The first 4 rows are patterns. Each new row is the sum of 2 different patterns, raised or lowered, with some noise. Before adding, each is slid sideways (what falls off one end comes back at the other) and multiplied by a number that may be negative. Names go in the order of the patterns.
Known rows, each followed by the names of its patterns:
[ -7   5   6  -1   2 -14   5   7   9  -3  -1   1  -6   6   0  -7  -5   1
  -6   9   0  -6  11   6  -7 -11   1   3  -9  -6]	U
[  2  -2  -3   1   3   2   1  -1   6   2  -5   1   9  -6  -1   0  10   6
   0 -13   0  -8  -1  -4  -5  -1   6  -8   4   7]	B
[ -5   9 -13  -7 -11   0   5  -6  -8   6  -7   1  10  -5   9   3  -6   2
 -13  14   6  -7   3  -8   0   2  -3  -4   6  -3]	Z
[  5  -2   2  -4   4  -2  -1   1   0   3  -7 -13 -13  -7 -13   1   4 -10
   2   1 -10  -5  -5  -6  -6  -5   8   1   0   3]	N

New rows. What belongs after each?
[ 2  9  9  4  4 -1  7  9  5  3  8  5 -1 12  6  3 -1  3  3 15  6  7 10 10
  6  2  3 11  0 -1]	U B
[-4  3 -7  3 -6  5  7 -4 -3  8 -9 -8 -4 -1  0 -3  3  0  0  3 -1 -2  6 -2
 -5  4  1  2 -8 -3]	B N
[-10 -11 -13 -13  -7 -15 -19 -24 -20 -14 -23 -14  -5 -21  -9  -7 -20 -10
 -13 -17 -14 -19   0  -7 -14  -7 -11 -12  -8 -15]	Z N
[ -8  -3   2   1  -9   5   2   2   3  -5   4   4  -2   1  -6  10   4  -7
   2   2  -4   1   0   5   6  -2 -11   3 -11  -4]	B Z
[ -7  -2 -10   1  -8 -10  -9 -14  -1  -4 -12  -6 -12 -11 -13 -15 -14 -10
 -10  -9  -7 -15 -12 -20 -10  -6 -15 -16  -6  -9]	Z N
[ 7 13 12 17 10  5 15 13  7  8  7  6 16  7 13 13 11 16  5  5 16  7 11  9
 10 12 11  6 11 11]	B Z
[ -8  -7   1  -3  -9  -7  -6   0  -5  -5   2 -11  -8   5   2  -4 -11  -8
  -6  10  -3   0  -4   1  -2   2  -7   0  -2  -6]	U B
[ -6   8   4  -1  22   8   2  19  15   3 -13   5   7  -6  -5   0   7  14
   1   8  -9   8  11  11   7  14  16   4  21   4]	U N
[  2  -6   2   5   2  -2 -10  -3   6   2  -5  -2  -1  -4  -4 -13 -19 -11
 -13  -5   8 -11  -5   6  -6 -11 -14  -6  -5 -13]	U N
[ -1 -10  -7   1  -9   2  -7  -3  -5  -4 -11  -6  -6  -9  -8  -5  -4  -2
  -7  -7  -1  -1 -11 -10  -2   2  -4  -6  -2   1]	U B
[ -4   3  -3  -4   4   5  -4  10   7   7   2  -3   4   0  10   6  -1   9
   1  -2   4   9  -4   5   2   9  11  -3 -10  -1]	B Z
[-14 -10 -10 -15  -9  -9 -17 -13  -9 -14 -17  -9  -5  -9 -16 -12  -8  -3
  -9  -7  -7  -8  -7  -9 -13  -4 -16 -20 -17 -13]	B N
[16  8  5  3 13 10 12 11  9 11 13 13  9 17 14 17 17 13  7 11 20  9  8 20
 15 16 11 11 13  5]	U N
[-12   3   4 -10   3  -8 -10  -2 -14 -10  -2   1   2  -3   4   4   5  -7
  -4  -5  -1   6  -7  -7  -9   1  -7 -13  -8 -12]	U N
[ -8  -7 -14 -18  -4 -22  -2   8  -9  -2   3 -22  -8  -1 -19 -14  -2  15
  -3  -6   8   8   2  -6 -13   1  -7  10  -8 -11]	U N
[ -6   2 -11  10  -2   6  -2  -7   2   0   0  14   9  -3  14 -10  -8  11
  -6   5  -2  -2   6   0   8   2 -13  -2  -1 -11]	Z N
[ -9  -2   2   1   2  -8  -5 -10 -17  -4 -13 -21 -10   2 -11  -3   2 -18
  -8  -3  -5 -10  -5  -4  -2   1 -10  -3   0   7]	U N
[ 2  8 17  3 20 17  4 16  5 19 15  7 13  5 11 18 12 10 19 14  9 20  1 10
  4 12 17  9  8 15]	Z N
[ 4 10 -1 -2  7  3  1 -1 -8 -4 -3  8 -3 -7 -9  0 -1 -2  1 -6  1  3 -2  1
  2 -8 -6  0 -9  1]	U B
[17  6 10  2  7 10  5  9  2 -5 -2  6  4  5 13 -3  8 15 11  4  8 -2  7 11
 -2  0 14 15  2  4]	U B
[ -8  -8  -6   1  -4   3   5   3   0  -5   1   0   2  -1  -2   4   2  -5
  -4   2 -13  -5  -7   8   7  -6 -12  -1 -14  -4]	B N
[ -5  -8  -3 -11  -4 -11  -4  -5 -12  -4  -7 -26 -21 -15 -12  -1  -4 -28
  -6 -14 -19 -15 -17 -14  -9 -20   4   0  -5  -6]	B N
[-3 -1  6  7 14  7 14 -2 -6 10  0 -4 10  3  1  6  1  2 -6 -3  3 -9 -7  2
 -4  5 -4  0  0  0]	Z N
[ 7  7 -2  9 12  3  5  5  1 14  9 11  4  5  9  5  1 15  0 -1  6  7  7  8
 -6 11 -8  0  5 -1]	B Z
[ 3  2  3 -1 -1  2  2  7  6 -2 10  6  0 -2  3  8  5  6  3 12  7  1  9 -6
  6 12 10  4  6  7]	U N
[ 5  0 -2 10 15  1  8  8  5 15  8 -2 19  7 -4 -3  8 10  0  0  1  9 11  2
  6  0  8  4 16  4]	U B
[ -6  -7  -6  -7 -15  -6  -7 -12   5  -4   2  -5 -13  -3  -2 -12  -3  -9
 -10  -2 -12  -7   0  -8   4 -17  -9  -2  -8  -1]	Z N
[-17  -4  -5 -12  -9  -5  -7   3   0  -1 -15  -3   2   4  -6  -5  -3  -5
   2  -7  -8  -2  -7  -9   3   2  -5   4  -8  -9]	U B
[-12  -7  -5  -3  -2  -7  -6 -19 -15  -8 -14 -19 -11 -12  -9 -11  -9 -13
  -7  -8 -17  -9   2   2  -8  -1 -14 -13   1 -13]	U N
[10  6  3  0 -3  3 14 -1  5  7 11  6  2  4 11  3 -3  0  5  4  9 -1 -1 -1
  5  1  2  9  1 -2]	U B
[-10   2  -3   5  -2  -7   3   0  -7   5  -1  -9   3 -12  -5   4  -8   2
  -8  -1   0  -5   5   0   0  -3  -2  -6  -2   6]	U Z
[-2 -2  0 16 -5 -4 -5  8  5  1 -2 -3 -3  5  2 -2  4 -2 -4  8 -2 -2  5  6
  1  1  8  5  5  1]	U B
[-18  -9 -16  -1 -11 -18 -15  -8 -13 -12 -12 -11 -10  -9  -7 -16  -8 -17
 -13  -9 -17 -17  -8  -1 -17 -16 -10  -8  -6 -17]	U Z
[-13   4  -4 -13   1 -12  -1  -8 -10  -2 -16  -9  -8  -5  -7  -3  -7 -17
   2 -11  -6 -15  -7  -2 -13  -9  -2 -15  -9   1]	U Z
[-10  -5   1  -4  -9 -11  -5  -4  -2  -7  -5  -1  -4 -10  -6   6  -5   0
  -3   9  -1  -7 -12  -7 -14  -2  -7  -7  -4   2]	B N
[ 10 -10  -2  -2   0  12   4  -1  10  -4   6  14   0  13   6   2   8 -10
  18  15  -4   7  -3   9  10   2  -5  10  -2  -1]	B Z
[  2  -8  -7  -4  -8  -1 -12 -21 -20 -11 -20  -2  -1 -17   0  -1 -18 -14
  -9  -9 -14 -12   0  -2  -2  -2   0 -13  -2  -6]	U N
[ -4   2 -20  -9  -3  -5 -11  -5  -6  -4   1 -11  -5   0   8 -10  -4   1
   1   2 -10  -7 -10 -18  -4 -16 -24 -13   2 -13]	U N
[ 6  6 17 14  9 14 15  7  9 10 13  5  0 13 11  6  9  8  2 10  3  4 18 17
 26  4 15 11  2 21]	Z N
[ -6 -12   1  -2  -5  -3 -14   1  -5  -9 -17 -10 -14  -8   3 -12  -7  -6
 -11 -11  -3  -8 -12  -2   6  -8 -11  -1   1 -11]	U N
[-11  -6 -11  -3 -20   1   5 -16 -12   0 -12  -5   2   3   8   3  -2   7
 -14  13   1  -3   0  -8   0   1   0 -11  -8 -16]	Z N
[ -1 -10   3   9  -8   1   0 -10   3 -15  -8   4   3  11 -11  -8   7  -2
   7  -4   1  -1  -1  -9   2   4 -11   8   4   8]	B Z
[-12  -9 -10 -11  -5 -15 -23 -11 -12 -20 -17 -21 -18  -6 -28 -18  -9  -7
 -16 -21  -2   1   2 -13  -7 -16 -21   5 -21 -22]	U N
[-4  1 -2  6  0 -3  4 -4  9 18 13 12 15 -1 -1  6  6  4  8  7  3  7  8  6
 -8  3  0 -4  0 -2]	Z N
[  5  -7  -2 -12  -4   1 -11  -4   0 -12  -5   2 -10   7  -2 -11   4  -8
   1  -6  -6   0 -13  -7  -6  -2  -2   0  -5 -16]	U Z
[ -6   4  -4   8  -1  -6   0   6  -9   0   2  -4  12   4   1  -2  -9   3
   3 -10   4   0 -13   5  -6  -3   3  -5   9 -11]	B Z
[ -8   1  -9 -16   4  -3 -11 -13  -7   0 -11 -13 -12  -2  -2  -8  -5 -15
   0   3   6  -5  -6  -2 -12   3  -5 -11  -9  -3]	U N
[ -7   3  -4  -9 -10  -2  -5  -4   1  -7  -3  -2  13  -9  -7 -13   2  -4
  -5   2  -8  -1  -5 -12 -17  -6 -23  -3   5 -21]	U N
[  1  -3   5   7  -4   1  -2  -8   2  -9  -2   2  -1   6 -10  -6   3  -3
   4   0   2   6   5   0   1   1  -4   8   4  10]	Z N
[  1  -3  -7  -3  -5  -6   0  -1 -10   5   1  -9 -10  -9 -13 -21 -14 -20
   0   4 -14  -1 -14  -9  -2  -1 -11 -11  -8  -1]	U N
[16 28 20 31 22 17 16  8 36 18  9 27 20 19 19 23 20 28 14 11 28  7 23  6
 14 18 17 13 24 17]	U Z
[  7  13  13   0   5   1  -7  10  -1  -7   0   3  -2  11   2  -4   6   4
  -7 -11  -1   3  -9  -3  -7   5   5   0   2 -14]	U N
[16 11 14  7  2  1  7 -2  5 -1 -3  5  0 -2  8  1 12 -7 -4 13 10 18  7 11
  4  3  7  4  6  3]	Z N
[ -6   1  -4  -8  -7  -8  -4  -3  -4  -8   1  -8 -11  -3  -4 -14  -5  -2
   1  -3  -3 -15  -4 -15 -10 -10 -12  -2  -4 -17]	U B
[ -9 -20  -4 -12 -23 -12 -24 -11  -8 -18 -14  -6 -19 -18  -6 -25 -20 -23
  -8  -7 -16 -17  -4 -18 -10  -5 -14  -5  -9 -16]	Z N
[11 14  4 14  9 -2  7 -4  2  7  8 19 -5  4 13  1 12  6  4  8  9  8 11 12
  4 20 12 17  7  6]	Z N
[24 10 10 16 16 18 12  6 16 11 27  9  6  2 18 12  8 17  7 13 19 16 11 18
  4 10 17  4  7 16]	U B
[-1  4  9 -2  2  8 12  6  3  8 11 10  2 -3  4  4 19  2  3  0  9  8  5  8
  4  3  8  8  5 10]	U B
[-16  -6 -10  -5   0 -12   3   2 -10  -5 -10  -4  -2  -2   5   0   0  -1
   6  -3  -3  -6   2  -5   2   0  -4   5  -3 -14]	U N
